The rows are grouped in 2 ways, from coarse to fine. Each group lies inside one group of the grouping before and may be the whole of it. The rows also spread widely along 2 directions, which tell nothing about the answers.
Known rows, each followed by its group in each grouping:
[  9 -13  -2 -26 -29 -22  22 -37  53 -39   9  18  10 -52  31   4  51  15
 -23  11 -38  15]
Q154 Fof
[-12 -24  -4 -41  -1 -21  34 -31  34 -41  15  37  35 -64  40   8  22  13
 -48 -38  -5  -4]
Q154 mufe
[ -9 -19 -26 -22 -20 -53  14 -49  13 -45  11  26  22 -42  33  16  54  39
 -51   4 -11  28]
Q620 Vesu
[-14 -16 -13 -35  -7 -30  45 -47  44 -39  11  24  14 -52  47   8  25  -4
 -43 -22 -17  11]
Q154 mozuv
[  9 -12  -6 -15   3 -32  19 -80  17 -20  33  -8 -37 -62  19  21  52  27
 -25  42 -15  33]
Q867 Vibo
[-12 -18 -16  -1 -20 -42  13 -65  31 -42  24  29  24 -46  29  14  72  31
 -61  11 -19  32]
Q620 fezo
[-20 -40 -15 -27   9 -15   8 -53  31 -29  10   7  17 -34  34   4  46  42
 -44  -6  -4  13]
Q175 fegas
[-17 -65 -23 -35  -1 -14  12 -46  28 -38  24  25  54 -45  57 -12  15  28
 -48 -45  17  12]
Q175 dulub
[  6 -25   3  -2   3 -41   7 -69  21 -15  25   7 -23 -79  11  10  42  52
 -31  34  -7  52]
Q867 Napob
[-19 -53  -4 -33   6 -10  16 -59  21 -40  36  19  48 -45  50   0   6  18
 -53 -51  12  -6]
Q175 Sulu
[ -3  -8 -18  18 -20 -47   6 -65  38 -32  13  43   5 -45  35  23  65  28
 -40  37 -21  44]
Q620 dilev
[-10 -15 -15   1 -22 -40  14 -67  30 -41  25  27  15 -51  23  15  79  29
 -58  16 -29  39]
Q620 fezo
[ 20 -51  -9  22  -8 -34  -7 -31  24  -4  14  33  -8 -81  12  -7  28  92
 -40  21  10  75]
Q867 Napob
[  1 -12 -13 -32  -8 -23  30 -35  40 -36   9  35   9 -66  32  11  41  28
 -41 -11 -16  12]
Q154 mufe
[  3 -33   3 -14   6 -40   8 -67  24 -21  28   5 -12 -81  20   5  33  47
 -33  22  -6  48]
Q867 Napob
[ -6 -30   8 -28   4 -42  15 -79  21 -28  37  -5   0 -79  26   4  32  21
 -30   3  -7  30]
Q867 Napob
[-15  -2 -17 -11 -24 -40  11 -78  33 -41  25  17  16 -45  22  18  83  19
 -52  23 -32  33]
Q620 fezo
[  0 -43 -29  -8  10 -16  -4 -39  34 -13  -4  23  -1 -38  16  -4  51  77
 -50  19  -1  44]
Q175 fegas
[-17  -9 -17  -1 -23 -40   9 -70  31 -44  19  22  17 -42  22  13  76  30
 -60  22 -28  36]
Q620 fezo

New rows. What belongs after each?
[ -4  -9 -17   3 -22 -43  14 -68  32 -40  17  31  12 -44  20  15  75  35
 -55  31 -29  42]
Q620 fezo
[-16 -17 -20 -17 -24 -56  15 -52  17 -44  10  28  13 -41  34  12  60  39
 -47   7 -10  32]
Q620 Vesu
[  4 -37   4  -7   0 -40   4 -60  26 -24  31  11  -6 -80  16   5  33  49
 -35  22   1  51]
Q867 Napob
[  0  -7 -21 -27  -9 -24  36 -43  49 -32   3  26  -9 -52  29   7  43  12
 -41   2 -27  30]
Q154 mozuv
[  5 -14 -27  22 -27 -35   5 -52  33 -28   9  42   2 -45   5   7  79  65
 -61  45 -26  63]
Q620 fezo
[ -28    4   -5  -30  -19  -46   24 -103   32  -54   36    4   27  -45
   34   23   76  -12  -47    8  -43    6]
Q620 fezo
[-11 -14 -17   5 -23 -42  15 -59  38 -37  15  33  14 -48  20  11  77  35
 -60  20 -29  45]
Q620 fezo
[ -5 -20   7 -42 -22 -24  23 -42  41 -46  22  18  30 -48  44   8  37  -2
 -26 -11 -26   0]
Q154 Fof
[-19 -28 -19 -56  -3 -15  24 -86  40 -42  37  -3  18 -43  36  -3  52  -4
 -22  -3 -19   1]
Q175 dulub
[-16 -43 -19 -20   9 -11  10 -52  34 -26   6   9   6 -36  26   4  53  51
 -41   8  -6  26]
Q175 fegas
[  7 -35  -4  -9   2 -29  14 -54   9 -18  27   3 -12 -68  24  16  31  48
 -40  14   4  29]
Q867 Vibo
[ -1  -8 -28 -15 -10 -28  32 -41  53 -23  -3  31 -17 -56  22   9  50  23
 -34  18 -31  33]
Q154 mozuv
[ -21  -13   -1  -48    3  -14   28 -103   35  -42   40  -12    4  -44
   34    8   47   -5  -26    1  -22  -13]
Q175 Sulu
[  0 -33 -13 -18  -2 -12  14 -65  31 -21  26  15   6 -44  20  -1  34  44
 -38   4  -4  18]
Q175 Sulu
[-25 -43  -5 -36  10 -16  11 -52  29 -36   9   4  25 -37  40   5  41  33
 -47 -17   0   7]
Q175 fegas
[-10 -10 -17 -30  -9 -27  38 -41  46 -43   7  27   3 -56  39  15  35  10
 -37 -10 -22  17]
Q154 mozuv
[-15 -20 -19 -20 -23 -51  18 -48  17 -45  10  24  18 -43  37  15  51  37
 -52  -6  -2  26]
Q620 Vesu
[ -4  -8   7 -47 -21 -22  29 -51  51 -50  27   9  22 -46  43   5  44 -11
 -18   0 -36  -4]
Q154 Fof
[  0 -26 -22 -18 -12 -31  31 -28  44 -27  -4  40  13 -50  37   2  24  27
 -48 -16 -11  32]
Q154 mozuv
[  4 -23   0 -12   1 -40  13 -74  31 -21  30  -1 -13 -83  14   8  49  45
 -27  29 -13  44]
Q867 Napob
